There are 9 hidden switches. A switch that is on adds its own fixed numbers to the row, and there is some noise. The rows also spread widely along 11 directions, which tell nothing about the answers.
In the rows, zero is written as 128.
Some rows, each with its switches (1 for on, 0 for off) after it:
[111 107 100  78 119  96 177 104 152 125 118 179 129 103  93 117 152 111
  64 150 133 128 130  85 122] | 0 0 0 0 0 1 1 0 0
[111 112 153 115 171  97 160 133  86 112  84 168 122 124 122 154 155 128
 109 167  91 114 107 108 155] | 1 1 0 1 0 0 1 0 0
[120 111 109  80 109  93  74 124 115 143 125 125 120 166 189 114 169 139
  76 136 151  93 121 137  95] | 1 0 0 0 0 0 1 1 0
[162 103  92  82 118 106  92  76  85 133 141 140 127 165 178  89 121  87
  96 186 137  83 129  94 107] | 0 1 0 0 0 0 0 0 1
[129  98 115  72 181  75 105  90 131 109 109 138 129 165 158 131 151 136
  77 173  87 124 133 136 113] | 1 1 1 0 1 1 0 1 1
[108 140 162 145 179  66 189 121 115 140 138 126  71 126  98 184 124  71
 116 160  61  56 136 163  98] | 1 1 0 0 0 1 0 0 1
[116 115 110 110 191  81 121  87 119 113 119 158  96 161 146 132 137 137
 104 163  72 147 129 147 178] | 1 1 0 1 1 1 1 0 0
[123 108 115  98 130 106 162  92 151 101 104 186 121 138  88 120 100  77
 121 133 110 130  90  89 173] | 0 1 0 1 0 0 0 0 1
[128  97 127 104 142 102 122 117  95 109 117 158 117 139 168 102 124 126
 100 160 113 101 109 117 130] | 0 0 0 1 0 0 1 0 1
[111 129 192  98 184  99 145 100 163 119 107 161  97 140 117  97  97 142
  87 129  99 143  95 180 136] | 1 0 0 1 1 1 1 1 0
[ 83 121 135 173 198 124 163 151 133  81 102 115 122 101 167 166 117 183
 147 156  65 126 115 150 174] | 1 0 0 0 0 0 0 0 1
[153 132 187 116 197 142 119  87 138 114 124  92 123 175 142 137  75 151
 147 176  93 140  89 196 127] | 0 1 1 0 0 1 1 0 1
[115 131  86  91 145 116 210  99 174 132 124 143 143 123  59 150 152  94
  97 182 127 125 126  77 124] | 0 1 0 1 1 1 0 1 0
[100 132  49 112 138 127 129 117 145 130 138 112 123 156 172 130 178 155
 127 169 133 142 123 126 167] | 0 0 0 1 0 0 1 1 1
[148 130 199 151 181 132 152 108 156 101 134 133  99 146 105 106  34 148
 147 122  87 138  73 196 143] | 1 0 1 1 1 0 0 0 1
[157 120 162  94 163 125  78 120 102 140 124  94 133 192 179 128 136 165
 121 157 127 117 105 185  84] | 1 0 1 1 0 0 0 1 0
[121 115  68 120 134  85 145  83 115 122 152 178  90 110 157  67 132 126
  78 154 112 129 157 104 164] | 1 0 0 0 1 0 0 0 0
[162 126 182 123 182 125 103 149  86 127  90 132 123 150 129 145 149 208
 131 130  72 167  94 189 155] | 1 1 0 0 0 0 0 1 1
[162 120 176 149 165 147 137 154  91 116 108 126 147 104 139 105 115 241
 107 160  98 153 108 150 120] | 1 1 0 0 1 0 0 0 0
[101 131 188  81 176 124 163  99 137 130 101 119 137 131 159 104 121 119
  89 208 129  93 112 130  67] | 1 1 0 1 0 0 0 0 1
[117 109 128 156 142  93 157 145 107 109 133 116 123 100 165 130 112 158
  99 161  94  69 135 123  82] | 1 1 0 0 0 0 0 0 1
[111 145 166 125 142  84 155 145  99 153 120 177  57 134 104 128 166 129
 108 108  91 126 103 180 164] | 1 0 0 1 0 0 1 0 1
[175 105 168  82 130 134  80 148  87 131  97 141 149 165 114 132 152 160
  96 139 144 117  75 131 116] | 1 0 0 0 1 1 1 1 0
[154 120 115 146 158 101 135 143 107 128 147 123  99 144 129 142 133 175
 129 123  76 136 120 184 135] | 0 0 0 1 0 0 1 1 1
[136 131 164 120 165 119 130 140 111 138 127 113 109 155 134 144 133 150
 122 151 100 108 107 178 106] | 1 0 0 1 0 1 0 0 1
[130  94 117  79 132 128 109 130 133 105  88 147 165 140 140 128 144 154
  95 145 136 130 100  98 131] | 0 0 0 0 0 1 0 1 0

New rows, each followed by its switches (1 for on, 0 for off):
[100 143 178 126 166  63 152 120 118 140 120 166  51 161  96 157 127  67
 110 131  76  75  97 170 147] | 1 1 0 1 1 1 1 0 1
[109 124 122 110 115  67 147 149 119 152 121 147  95 134 105 174 187 120
  84 124 104  90 125 141 102] | 1 1 0 0 0 0 1 0 1
[149 104  95 127 216 100 134  97 126  92 149 108 124 146 156 131 113 168
 117 181  64 139 137 161 139] | 1 0 0 1 1 1 1 1 1
[105 113 133 135 129 118 102 141 139 101 102 137 127 157 162 130 108 169
 129 117 122 127  78 133 164] | 1 1 0 1 0 0 1 0 0
[100 130  52 111 102  91 127 114 128 150 146 136  97 149 145 154 182  86
 109 143 139  88 146 110 144] | 1 0 0 0 0 0 0 0 0
[134 129 127 125 150  73  93 104  85 137 125 150  71 176 153 141 137  88
 128 127  86  93 120 158 168] | 1 1 0 0 0 0 0 1 0
[125 121 108 123 166  70 119 112 121 130 136 142  84 149 143 146 156 167
  98 129  62 149 142 182 152] | 1 1 0 0 0 1 1 0 1
[ 80 120  38 108 193  59 105 102 114 120 127 116  90 190 186 194 210 105
 116 190  69 101 153 135 177] | 1 1 0 1 1 1 1 1 1
[ 78 110 176  85 173  84 127 137 144 110  75 142 120 165 144 175 160 133
  96 148  97 108  91 151 116] | 1 1 1 1 0 1 1 0 1
[ 93 141 122 137 153  89 119 126 142 130 132 125  69 176 146 161 130  91
 149 116  97  89 100 181 163] | 1 0 0 1 0 0 0 1 1
[130 127 135 149 142  77 147 162 110 146 143 127  76 156  94 198 147 112
 129 111  77  80 113 183 112] | 0 0 0 1 0 1 1 0 1
[104 122  72 159 155  75 171 104 169 110 172 142  70 127 126 127 102 139
 115 119  66 140 144 168 160] | 0 0 0 1 0 1 1 0 1
[120 100 156  85 175  83  72 133  99 111  82 152 111 182 176 140 162 154
 108 123  85 132  97 173 145] | 1 0 1 1 0 0 0 1 1
[117 139  77 139 122 112 133 121 168 140 145 108 114 141 144 135 138 180
 120 122 111 152 134 158 139] | 0 1 0 0 0 0 0 1 0
[150 101  94 128 136  81 148 147 120 123 148 119 126 146 109 172 150 152
 105 132  97 103 130 142  86] | 0 0 1 1 0 1 1 1 0
[114 116  83 140 150  93 195  99 155 105 159 132 108 102 140  98  89 108
 108 164 100  94 142 113 109] | 0 0 0 1 0 0 0 1 1
[ 97 143  71 140 160  70 100 109 121 144 151 134  53 172 171 145 179 151
 111 142  70 136 149 186 193] | 1 1 0 0 1 1 1 0 1
[139 147 160 109 137  88  98 106 100 165 133 148  60 197 132 117 130 101
 117 125 107 111  99 188 147] | 0 1 0 1 0 1 1 1 0
[130 112 136 119 161  85 100 123 106 120 131 121  96 175 180 130 129 134
 119 139  94  93 114 175 114] | 1 0 1 1 0 0 0 1 1
[ 86 134 141 112 165  94 137 112 160 126 112 122 114 137 151 142 135 139
  92 156 112 110 119 151 117] | 1 1 0 0 1 0 1 1 0
[122 144 124 139 166  59 139 130 163 159 151 105  70 179 106 192 148 155
 122  94  57 137 139 232 102] | 0 1 1 1 0 1 0 1 0
[106 125  91 158 181 119 181 125 162 106 133 112 127 104 130 162 129 191
 129 157  83 159 142 148 150] | 0 0 1 0 1 0 0 0 0
[136 130 140 117 174 132 204 128 103 142 147 115 137  95 121 109 153 177
  78 221 120 114 145 123  71] | 1 0 0 1 1 1 1 0 0
[122 134 148 137  96  97 151 155 144 141 144 168  74 132  86 102 121 148
  97  80 118 120  88 164 135] | 1 0 0 1 0 1 1 0 1
[123 119 160  54 119 161 125 136 172 126  74 136 176 138 109 123 156 170
  94 140 172 159  64 118 116] | 0 0 0 0 0 0 1 1 1
[ 99 156 129 155 172 102 155 135 132 143 133 113  76 160 122 189 156 135
 155 142  78 122 109 189 170] | 1 1 0 1 0 0 1 0 1
[ 76  92  43 133 149  33 128 112 136  98 145 138  86 145 200 153 147 111
  96 137  79  78 163 129 129] | 0 0 1 1 0 0 1 1 0
[154 100 113 120 148 115 105 124 100 113 117 115 150 149 153 164 134 163
 121 159 106 123 119 128 120] | 0 1 0 0 0 0 1 0 0
[132 116 116 139 158 110 137 121 121 112 150 116 111 130 152 126 113 143
 106 168 104  90 127 141 117] | 1 0 0 0 1 1 1 0 1
[132 110 169  90 172 117 126 156  95 130 101 123 144 135 158 115 165 196
  70 180 112 113 113 150  71] | 0 0 0 1 1 1 1 1 1
[142 118 177 104 177 140 136 146  81 117  91 133 148 130 143 120 151 183
 111 174 121 134  92 134 127] | 1 0 0 1 0 0 1 1 0
[135 106  97 105 151  92 126 114 140 122 129 141 119 150 128 145 137 139
 111 124  90 141 128 154 123] | 0 0 0 1 0 0 0 0 1
[133 109 143 121 146  99 126 146 125 112  96 145 124 154 111 160 124 134
 127 114  91 113  87 141 133] | 0 1 0 1 0 0 0 1 1
[ 83  98 124 106 182  83 136 147 107  93  72 151 136 130 170 149 171 150
  83 181  79  95 123  98 131] | 0 1 0 1 1 1 0 1 1
[159  81 150 100 170  86 112 117 128 100 113 162 131 131 137 103  94 181
  75 118  74 150 122 168  91] | 0 0 0 1 1 0 0 0 1
[174 138 162 152 186 100 130 140  84 156 156  90  92 166 121 168 121 158
 130 160  61  97 129 212  76] | 0 1 0 1 1 1 0 0 1
[118 139 183  78 157 144 128 116 142 136  87 151 120 165 105 132 144 132
 128 139 135 158  62 160 168] | 1 0 0 1 0 0 1 0 1
[116 134 114 110 106 103 135 122 134 149 135 139 107 152 129 110 140 111
  94 148 146  89 107 118 113] | 0 1 0 1 1 0 1 1 0
[133 134 120 132  84 137 199 153 164 140 139 150 131  88  49 128 133 164
 102 111 153 141  97 110 123] | 1 0 0 0 0 0 1 0 0
[ 90 128 101  93 138 110 115 126 176 124 116 118 116 165 144 153 176 156
 110 135 131 142 102 154 152] | 1 0 1 0 0 1 1 1 1
[151  91 100 113 170 101 116 125 114  91 127 132 135 166 135 146 135 148
 115 157  96 118 104 129 142] | 1 0 1 1 1 1 1 1 1
[123 124  90 137 111  92 120 116  73 130 141 161  75 156 154 114 133  76
 120 157 110  66 120  99 174] | 0 1 0 0 0 1 0 0 1
[125 124 159 134 147  97 167 136 133 119 122 147  97 134  90 151 105  96
 128 120  98  89  87 150 127] | 0 0 0 1 0 0 1 1 1
[ 99 126 126 119 150 108 116 131 142 126 108 144 104 145 154 137 168 199
 112 116 105 178 113 175 178] | 1 0 1 0 0 0 1 0 0
[133 119 197 120 148  71 152 130 132 138 132 145  87 121  99 140 103 123
  78 109  92  88 119 187  61] | 1 0 0 0 0 1 1 0 0
[150  85 156  79 145  77 125 129  87 113  90 174 129 144 106 149 142  83
  82 144 106  73 101 107  92] | 0 0 1 0 1 0 0 1 1
[127 108  73 154 137 100 184 133 171  95 146 128 127 128  85 174 119 161
 136 125  86 142 112 124 147] | 1 1 1 1 0 0 1 0 1
[133 128  78  88 160 100 111  88 152 148 147 122 101 170 132 148 172 142
 108 140  97 163 146 176 144] | 1 0 0 0 0 1 0 0 1
[132 133 162  87 139  89  87 133 125 159 128 115  87 207 124 168 154  94
 117 115 118  84  87 197  97] | 1 0 0 1 0 1 1 1 1
[104 141 106 158 129  97 139 147 147 136 149 111  88 148 137 157 130 131
 139 109 110  95 114 168 135] | 1 0 0 1 0 0 0 1 0
[181 106  37 162 161  94 143 104  88 111 167 154 104 140 115 130 131 180
 140 141  46 184 157 134 203] | 0 1 0 1 0 1 0 0 0
[152 123 172 106 251 151 148  91 124 106 105 108 140 150 135 145 119 192
 143 199  61 195 109 193 158] | 0 0 0 1 0 1 1 0 1
[ 93  81 106  83 172  97 140 103 168  69  98 142 150 147 149 150 123 125
 102 162 106 119 103 103 133] | 1 0 1 1 0 1 1 0 1
[137 114 108  76 162  64  91  94  77 152 144 147  78 185 165 127 182  95
  80 171  99  92 143 158 117] | 1 0 0 1 1 1 1 0 1
[172  82 241  61 184  98 102 126 100 106  67 196 131 143 101  94  99 172
  59 116  80 155  74 176  99] | 0 0 0 1 1 1 1 0 1
[138  87 160  53 172  64  73 111  99 123  76 167 122 165 151 155 172 130
  71 121  93 129 116 159 114] | 1 0 0 0 0 0 1 1 0
[185 123 147 108 122  80 116  87 131 156 169 135  94 179  87 127  77  73
 104 116 113  83 112 169  66] | 1 1 0 1 1 0 0 0 0
[ 81  87  86 134 131  57 152 139 158  86 126 131 129  93 180 124 125 164
  60 138  96  75 146 106  75] | 1 1 0 0 0 0 1 1 1
[155  81 106 133 194  96 147 120 134  86 141 109 148 121 147 144  94 188
 105 158  55 134 149 157  78] | 0 0 0 1 0 1 0 0 1
[158 109 121 115 180 110 119  96 132 127 141 101 137 141 163 122 111 205
  98 163  78 161 156 179  88] | 0 1 0 0 0 1 0 0 0
[100 113 115 158 143 109 122 176 151 106 131  74 130 135 168 183 122 173
 127 136 103  72 111 162  89] | 0 0 0 0 0 1 1 1 1
[195 115 103 179 134  82 148 133  74 133 197 126  79 142 109 119  96 154
 122 134  67  95 134 166 107] | 1 1 0 1 0 1 1 0 1
[138 101 107 147 192  82 145 102 146  82 152 106 105 162 136 172  75 115
 146 145  58  99 119 172 124] | 0 0 1 1 0 1 1 1 1
[145 115 110 138 168  70 114 119  94 133 151 126  80 167 149 152 128 120
 123 129  66  99 142 181 124] | 0 0 0 1 0 1 0 1 0
[153 104 104  95 165 115 134 113 131 127 135  99 155 131 140 154 152 165
  99 174 109 128 145 143  70] | 1 0 0 0 0 0 0 0 1
[139 132 188 147 198  96 132 183  51 138 100 118 102 154 124 186 172 167
 122 161  57  83 107 178 109] | 1 1 0 1 1 1 0 1 1
[176  80  82 103 169  96 123 128  82 102 120 160 138 149 100 167 161 149
 110 156  73 145 123 114 155] | 0 0 0 1 1 1 1 0 1
[131  99 135 147 171  62 136 136  82 112 134 140  91 131 171 127 118 158
  91 154  52  89 142 157 100] | 0 1 0 1 0 1 1 0 1
[148  91  77 147 150 112 139 145  94  95 134 103 157 137 143 180 121 131
 131 185  96  65 125  89  97] | 0 1 0 1 1 0 0 0 1
[ 96 102  72  99 156  58 152 142 111 138 133 123 122 105 165 165 219 162
  47 181  95  90 181 124  64] | 1 0 0 0 1 0 1 0 1
[130 130 144 134 185  97 123  92 152 116 145 101  91 180 153 140  74 115
 139 149  77 102 107 194 121] | 0 1 0 1 0 1 1 1 1
[ 97 137 122 170 182  80 168 174 117 135 136  99  90 124 145 175 178 211
 110 148  51 119 143 192 113] | 1 1 0 1 0 1 1 1 1
[ 89 117 170 151 163 131 171 154 123  83  87 143 127 104 137 144 109 144
 136 154 106  96  80 113 160] | 1 0 1 0 0 0 0 0 1
[143 102 131 138 163 107 200 130 104 102 121 167 125  92  90 131 110 129
 116 156  80 117 119 105 133] | 0 0 0 1 0 0 0 0 1
[158 120  97  75 166  98  65  80 104 145 133 121 105 227 148 162 161  95
 135 158  97 131 118 165 156] | 1 1 0 1 0 1 0 0 1
[124 121 174 114 157 138 113 139 136 119  92 107 154 137 155 144 122 194
 116 147 117 134  98 156 105] | 1 1 0 0 0 0 0 0 0
[129 121 145 181 199  93 138 155 144 106 144 113  89 129 133 152  95 222
 126 104  34 150 127 227 132] | 1 0 0 1 1 1 0 0 1
[166 131 132 169 132 127 184 138 122 118 156 142 107 114  73 117  89 148
 144 121 108 127  93 140 151] | 1 0 0 1 0 0 1 1 0
